The rows are grouped in 4 different ways at once. Each group adds its own fixed numbers to the row, and there is some noise. The rows also spread widely along 17 directions, which tell nothing about the answers.
Some rows, each with its group in each grouping after it:
[  0 -14 -15 -10 -15  -2  47  -9 -23  11   0 -39  16  -8 -17  -1  12  13
  14  16 -13 -12 -26  52   6   7  -8  20]
V Geko (1) Q929
[ 11   1  19   1 -24 -17 -27   7  -6 -29   2 -22  23 -17  43   6 -29 -27
   8 -28 -14   7  -7   4   2  13  -6 -11]
P Mok (1) Q274
[-10  -5   5   8 -37  24 -26  25 -23 -15  -5  22  22   5  27  16  -9 -37
  25 -17   2   2 -15  -9  16  33   3   5]
P lus (0) Q765
[ 34  14 -32  16  20 -36 -34  -8  -1  -7  31   0  -1  32  18  11 -38 -16
   3 -41 -22  13  -2   6  -9   3  14 -21]
V Daru (2) Q765
[  9 -10   8 -16  18 -19  32 -11 -24   3  16 -20   5   0 -26  11 -17  22
 -17  -4   9   8  -9  43  -6  51   2  18]
Q kavi (2) Q808
[  6 -24 -48  24   1  38  28 -38  14  18   5 -27  17 -27  24   4   1   4
  15  29 -19  11  -3   4  37  11 -17 -14]
Q kavi (0) Q808
[  5   7 -14  -2   8   9   9  21  -2  47  15   2   5   2 -17  -5   0  -6
  13  17  20  17  33  28   4  41   2  -3]
V Geko (1) Q929
[-12  15  34  20  -7   7 -26 -25 -27  16 -14  16  -3  12  50 -24   0   2
   4   0 -15  10  -7 -29   6 -35  13 -24]
V Mok (0) Q274
[-19  -8 -18   6   0  -7   6  15  15 -12 -24 -45   1  25 -16  -3 -29 -18
   7 -45  18 -20 -57   8   0   2   0   0]
P kip (1) Q929
[ 11   0  -3   4   6 -12  -5 -14   1 -18   9  17   0  -1 -16  17 -10  28
  -6   5 -15  18  34  -9   1  27 -18  -8]
V lus (0) Q929
[-44  10 -11   9 -23 -25 -21   4  10 -18 -33 -19   4  31  14  -9 -34 -25
  -4 -21 -12 -14 -20  -7   9  14 -11 -11]
V Daru (2) Q765
[ 15   8  13   2   9  20  24  21   3  12  12   3  29  -5   6  -5   6 -19
  -6  16  -5  20  17  20   7   4  16 -17]
P kip (1) Q274
[  8  12 -11  11   3 -26  12   2  20 -45  10   1  -9  10  -3  54 -18  10
 -26 -16  -5  23   0  13 -18  34   2 -17]
P lus (0) Q808
[ -5  15  19   9 -33  37 -20 -21 -31   3   0  42  11  20  31 -30   9 -48
  -5  34 -24  15  14 -18  11  -3   7 -10]
P Mok (0) Q808
[  9  17  13  20   9  25 -15  25   4 -16 -13 -12  -3 -36   9  31  -4 -19
   5   6   0  33 -16   9 -16 -26  10  27]
Q kavi (0) Q274
[ 32  -9 -16  -7 -17   0  17 -17 -25  38  33  15 -13  31 -25 -36  18  25
  19  -7  -7 -14  21   3  -4   6   4 -47]
V kip (2) Q808
[ 15  14 -28  -8  16  -3  -6  35   0  24  25 -11   8  -6 -43  21   7   5
   5  -5  18  -8  44   4  -2  -2 -28   7]
P Daru (1) Q765
[ -8   4 -25  -9 -23 -30  -6 -17   2  14   7  -3 -29  47 -19 -38  -2  18
   0 -27  24 -11  19   3 -10  27 -22 -53]
V kavi (0) Q808
[ 26   4  34  -4  34  32  27  26  15  32   1   7  17 -13 -62  -7 -12  -3
 -18  -5  25   5  25 -14  11  20   8  11]
V Mok (0) Q274
[-11  -2   3  -3 -16 -32   7  -8  -5 -20  -2 -18   5   6  -2  19 -22  26
 -16 -22  -6 -10  -2  -4  -1  28 -20  -9]
Q Mok (0) Q808
[-15  -5 -15 -12 -14  14   3   7 -30  -7 -10 -23   4   3 -35  22 -15 -16
   1  16 -24 -45 -28  -3  -3 -23 -10  45]
P kip (2) Q808
[ 16  25 -13   6   9  33 -28  20  -7  21  12  17  -3  -1   3   0   5 -33
   3  23   3  16  21  -1 -13 -19  10  -1]
Q Mok (0) Q808
[ -3  -9   0  41 -27  35  16 -40  33 -14 -28  -8  -7 -21  11  -9 -11 -16
   0  14 -19  23  -3 -29  28  17 -10 -24]
V kavi (0) Q765
[ -5  -9   3  -2 -44  -7   5  15 -12 -15 -10  18  22  53  -8 -22 -31 -26
  10 -30 -29 -19 -30 -10  12  32  23  -1]
Q Geko (0) Q808
[  5   6  -6  27 -21  28 -29  20  10 -12  -5  16  -9  -7   1  30  -7 -19
  23 -12  -3  17  -2 -37   0   8  -1   1]
P Geko (0) Q274
[-21   2  -2   0  28   1  18 -20   5  25  -5 -13   6  -6   0 -19  -6  22
 -14  38   3  22  23  17   8  26 -11  -4]
Q Geko (1) Q808
[ -3  15  10  11  12 -18  -6  24   9 -25 -17 -13 -11   8  -9   7 -15   1
   2  -9 -13  11 -22   4 -25 -20  13   2]
P Daru (1) Q765
[  8  15  -9  22  17 -12 -11  -8  33 -14  -7 -17  -3  -7  20 -35 -25 -17
   1  14 -15  51  13  27 -12   8   3 -21]
Q kavi (1) Q808
[-34  -2 -25 -25  24  26 -41   5   2 -15 -13   1  19 -13  16   4 -10 -10
  -9  37   4  -2  10   1   4   0 -24   0]
V kavi (0) Q929
[-12  25  17   1 -27 -23 -15  25  -4 -15   2  16   2  29  25  38  -6   6
 -17 -33  -4  -8   2 -27 -15 -19  13 -32]
P Geko (1) Q808
[  5  20   7 -14  18  31 -19  21   1  22  -6   8  13  13  -2 -42  -2 -38
  -9   9  -1 -14   5  -1  -7 -54  24 -22]
V kip (2) Q765
[ -4  25  20  -8  -8   8   4  27 -27  40   1   4  17  16 -23  -8   7  -9
  -5 -15  17 -18  16  -1   6 -32  -5  21]
P kavi (0) Q808
[  9   3  21 -15 -33 -16  10 -16 -10  -6  15  15  -3  34 -12 -14 -15  -7
 -24 -32  11  -1  11   2  -1  53   2 -28]
V Geko (0) Q808
[  6 -39  -5 -18  -4  16  25   2 -21 -12  -1 -12  11 -11 -23   5  -9  27
  16   8 -13 -19 -32  11   4  27   2  13]
Q kavi (0) Q808
[-12  12  20 -14   5   7  -5  31 -16  29  -5  28 -12  16 -16  -4  12  26
   1  36 -20 -18  29 -25 -17 -20  16 -21]
P Daru (2) Q274
[  3  17  -5   4 -29 -19   2  25   1 -29   3   9 -32  34 -33   8  -4 -21
  -3 -14  10  20  -4  26 -34  46   4  -6]
P Daru (0) Q808
[ 18  -3  14  11  12 -13  33  -4  10 -33 -20 -35  17  -4 -17 -27 -11  15
   6 -24 -25  14 -44  23  -4 -36  13   8]
Q lus (1) Q808
[ -7  -9 -34   0  36  14  10  -6   5  24   4 -35  -6 -23 -13  13  -3  22
   7  22  24   9  -3  28  -3  22 -21   2]
V Mok (0) Q808
[-13   3  12 -21   2  -2 -33  29 -39   6  -1   7  16   3  -7  -7 -19 -19
  18   1   9 -11  10  13   0  21  -3  28]
V lus (1) Q765

New rows, each followed by its group in each grouping:
[ -2   1 -37  21  31  -6 -30 -26 -15  12  21 -10 -13   0  14  27 -25   4
   8   9   4  28   8   0  -1  36 -14   8]
Q Mok (1) Q808
[  1   7  -5  31 -22 -18  36 -30  32   7  -7 -19 -21   1 -13  15 -10  40
 -18 -13  -9  10  17 -21   6  18 -16 -30]
Q Geko (0) Q808
[-18   6 -10  11 -17  33  -8  35   7 -23 -30 -14  10 -19 -14  16   4 -19
  22   9  -7   4 -31  -1  -6 -28 -11  34]
P Geko (0) Q808
[ 32   9 -33  17  19   4 -13  -9  10  -1  15 -15  -1   7  -4  -2  -5 -12
   9 -12 -15   4  -3 -14  -1 -38  -3 -16]
P Mok (1) Q274
[ 16   0 -27   4  24 -10   0 -27   8  -9  24  -6   2  10  -2   2 -12  13
 -16  -4  -8  11  15  -2   0   0 -10 -32]
V kip (1) Q808
[-13   0   4  -3 -12  -2  -2  27 -33  14 -11 -17  26 -12 -13  -4   5  10
  33  -2  -7 -22   0   6  12 -24 -21  33]
P lus (1) Q765
[  5  -6 -29  14  14  -6  -6  13  25 -31 -11 -41  -6 -16  16   7 -11  -1
  24  -7  -3  28 -38  33 -17   1   5 -12]
Q kavi (1) Q274
[-14   5   8  16   1  23  20 -36   2  18 -16  -9   5  34   4 -13 -13 -16
 -32 -31  14 -12 -33 -30  31 -19  12 -12]
Q kavi (0) Q808
[ 32  11  30  15 -28   3 -22  -2 -27  -8  10  36 -21  30 -20 -46   5 -13
  27 -37   8  31   4  -7 -19  11   9  -8]
P lus (0) Q808
[  6 -16 -27   9  14  -7  -5 -20  -7  12  -5 -32  -9  -1 -14 -27 -25  20
  30   6 -25  -7 -11   2   1 -13  -8  11]
Q kavi (1) Q808
[  9  29  16   2  30  34  24  36  16  13  -2  14  36  21 -45   0  17 -27
 -32 -31  32  13   0  -7  15 -31   6  12]
P Daru (0) Q929
[ 21   9   5 -30 -12 -15  -8  24 -10 -21  28  15  17   3  20  28 -18  -9
 -25  12 -21  -1  24  27 -22  25  17 -17]
Q Geko (0) Q808
[ -4   9 -39  26  33 -17 -20  -8   2  22   4 -26  10  -5  43  -2 -34  -8
  21  27 -28  26   6  30   7   2   5   4]
Q kavi (1) Q765
[-11   7  14 -15 -17 -17   3  44  10 -10 -17 -12  -8  13 -26  -4 -13  -8
   2 -19  13   0  -9  28 -25  34   8 -12]
V Daru (2) Q929
[ -4   0  10  16  -5  -4  29 -59  -3   4   2 -11 -18   4  23   3 -16   8
 -33  23 -18  10  -1   5   4  15   6 -26]
V kip (0) Q808
[ 26   6  -5 -20  -1 -19  -7 -16 -33  -9  35  11  15  23  -5 -27   2  -8
  -9   0 -12  10  25  25  -8  16  -8 -13]
Q Mok (1) Q808
[ 11  16  -5  -1 -16  18  13  21 -15  30   0  20  -3  21 -37 -28  16  -5
  20  38 -33 -11  23  -2  -8 -32  19   0]
V Geko (1) Q808
[-21  -2 -12 -37   6  -2 -26  20 -39  -2  13   9  14  39  21  14 -16 -14
  -7   0   1 -35 -20   3  -8  -2  20  -9]
P kavi (1) Q808
[ -6  18   4   9 -10 -12   9  -8   0   1  -3 -31 -10   8 -17   1  -6 -18
 -18 -16  16  -1   2  10  -2  -1 -18   1]
P kip (1) Q274
[ 14   0 -14  11  -5  -7   3   3  24 -40  -6 -21   1   1  -7  21 -11   3
  -4 -44  11  15 -23   9  -6  15  -8 -15]
Q lus (0) Q929
[ 35  17  23  -3   0  -2  23   4 -17   0  13   6 -23  14 -33 -13  13   6
  -3   3  -6   8   4  18 -33 -22  25  -5]
P lus (1) Q808
[  2  12  15  -7 -10 -12 -25  18  -9   1  -5   3  21   4  42 -23 -28 -21
   4  17 -45  -8  13  10  -4 -28  19 -21]
V kip (0) Q274
[  7 -13 -19 -17  44  19   8 -21  -9 -11   9 -22   1 -30  -7  -5   9  21
  -3  47  -3  15  -7  32 -16  -7 -10  -2]
V Mok (1) Q808
[ 15 -11 -36 -24  11  -6 -37  -1 -24  18  29  -7 -15   7  34  13  -8  21
  14  10  -7 -29   3   1 -19  -4   5 -39]
Q Mok (0) Q274
[-13   0  35  -4   4  23  -4  -1 -36  17 -13   7 -12   1  24 -25  11  -1
  13  31  -1  10 -19   9 -13 -16  26  -2]
P kavi (1) Q274
[ -1 -14  25   3  27  59 -17   3 -11  -1  -3  35  14 -20 -13 -13   5  -2
   7  33   2  25  17 -41  14   8  -3   3]
P kip (1) Q274
[  0  18   3 -18 -41 -15   3 -18 -35  34  18   0   6  14  15 -32  19   5
  -9  15  -6 -14  51  20   5  -5 -26 -25]
Q kavi (0) Q808
[ 13 -16 -12   3  22  -6 -16  -1   0   1  -3  -8 -27  17  -8 -14 -22  31
  28 -21  -3 -12 -30 -16 -19 -13  24 -32]
V kavi (1) Q765
[-21  40 -25  26  -4 -30  -6  -7  -6  38   0   8  -1  46  16  -6  12  18
  -1  -4  -9   0  33  -5   8 -35 -16 -23]
P lus (0) Q929
[-22  -6 -11  -3 -26  21   8   4 -13  49 -12  13  15  34   2 -34 -14 -19
   8  26 -21 -36  13 -18  31  10  11 -10]
Q kavi (0) Q808
[ -8   6 -10 -12   7 -10 -20 -27 -39   6  22  23  -5  30  26  -2   9  22
 -14  14 -11  -2  13  -6  -5  -9  -5 -24]
Q Daru (0) Q808
[  7  -2   3  -1 -15 -19   6 -31 -44  21  28 -11  -8   1  31  24 -19   0
  -3  20 -16  -1  13  23   1  34   4   2]
P kavi (1) Q808
[ 11   0  32  13   8  23  -5  -3 -13  23 -12  25 -16  18 -30 -63   4   9
  21   1   0  23  -3 -13 -12  -5  19  -8]
Q kip (2) Q929
[ 20  -1  24  -9  24  34   0  12  -9  -7  16   9  23 -22  32  41  -7  -8
 -19   2   0  15 -17  -8  -3 -12  36  -5]
Q Geko (1) Q808
[ 19  -3 -22 -19   4  41  -3  19  -9   3  10   6  -6   1 -28  18   6 -18
   1  18  -3 -24 -15  -1 -16 -13  21   3]
Q Geko (2) Q765
[-17  -1   4  -5  10  19 -31 -23   3 -22  -7   6   0   1   2   1 -11   1
 -22 -20  27   2   6 -40  11   8 -31 -14]
P lus (0) Q808
[-12   5 -25  -3   8   9  -1  17   2  14 -16 -27  10 -17 -21 -38  23  12
  34  21   4  14   5  42  -8 -22 -28   6]
V kavi (2) Q929
[ -6   5  -3  25 -30 -32   4  31   0  -4 -11  -8   9  21 -25 -15  -3  16
  39 -39 -14   9  -1  -6   3   6 -20   0]
P Daru (1) Q808
[ -4   5  20 -11  38  28 -18  -3 -32  19   2  16   7   4   3  -3  -3  -7
  -6  10  11  -3  -5 -16   6 -23  19  11]
V lus (1) Q274
[  5  10 -17  -1 -18 -25  31 -16  -3  20  13   3   8  53  -7 -55   4 -16
  -6  21 -22   3  28  32   9  35   3 -42]
P Mok (1) Q274
[  4  -7  10 -10   2  18 -24 -38   1   8 -13 -16 -15  -4   9 -37 -33 -13
 -11   2  -6 -26 -10 -26   6 -22   1 -13]
V Geko (0) Q765
[ 28  -1 -13   8   7  34  21  -3  -4   0  13  27  -2  19 -37  -5  17   3
   0   7  -7  16  -4  -9  -2  -6  16  -6]
Q kavi (0) Q808
[  9  11  51   9   1  -7 -21 -32  -8  -9 -15  13   5  20   5 -66 -29 -10
 -15 -16 -26  15   7 -24   1 -23   5 -13]
P kip (2) Q929
[ 17   0  50  -3  -1 -22  12 -12  -8  -4 -13 -22   8   8 -35 -40 -35   7
 -13 -36 -13 -15  -5 -15   3 -20  -2  13]
P kip (1) Q929
[  1  14 -25  21 -16 -13   9  12 -25  46  16  -9 -19  11   6  29  -6  -2
  21  26 -17  -6  14  23  -6  13   7   8]
P kip (0) Q274
[ -3  -2 -11  -8 -11   0  31 -20  -2  -5  -6  -3 -17  18 -51 -18  20  26
  -7  18  -7 -14  10  -2  -4  -3 -16 -19]
V kavi (1) Q765
[ 16   6  -1  -5  -3   6 -37  15 -18  19  28  11  14   7  20  16 -16 -13
   8 -38  19  -4  13 -24   5   3   1 -11]
P Geko (1) Q808
[  2  -4 -17  21   9  24  -9 -12   4   9   0  -1  12   3  20  -1 -22 -32
   9  -1  -6  11  -8  -7  23  21   9  -5]
P lus (2) Q765
[ 17  -8  19  -6  10  28   5   1 -16  12   2  28   7   1 -25 -48   0   0
  18  38 -23  18  15   0  -3   6  18   3]
V Geko (1) Q808
[ 29  -7   8  16  20   1  21  -8 -23 -29  22  21   9  19 -29  23  -7   4
  -2 -15 -14  34 -24   8  -1  27  21  13]
V kip (1) Q274
[ -1  20  -4  17  -9  -8  -9  -5 -21  50   7  -9 -41  12  25  22 -18   0
   1  18  -3  -8   5   2 -20   3  25  -9]
Q Mok (0) Q808
[ 18 -21  -1  18  16   9   3   8   5  18 -18 -38  11 -24 -24 -29 -31   7
  39 -12 -13  -4 -22  -2  13   0  -4  27]
Q Mok (0) Q274
[ 49   4   9  -7 -15  -4   2   1 -34   0  32  22  15  37 -17  -7 -16 -29
  -8 -25 -35 -18   0  -4  -1  -5  30  -3]
Q kip (2) Q274
[ -1  -3 -11  -4 -19  14  29 -31 -34   6   4  -6  -8  19 -25  -4  11  -6
  -4  23 -18 -16 -20  10   4  -8   2  18]
V Geko (1) Q808
[ 11  16  -6  -9 -17  17 -23  16  -9  12   7  17  13  15   8 -14  -2 -21
  -7  11 -28 -27  25 -26   0 -52   5 -22]
Q kip (0) Q808
[ 26  -3 -40  38  -5   4  -8  -8   8  12  16  -4 -26   8 -21 -21   7   6
  49 -10   5  39   5  -1  -9  22 -14 -20]
P Mok (1) Q808
[  5 -14   5 -13  29  26  -5 -14  14 -12  -2   6  -2  26 -22 -17 -23 -14
 -28 -25  28  -9 -24 -30   6  27  10 -27]
P Mok (0) Q274
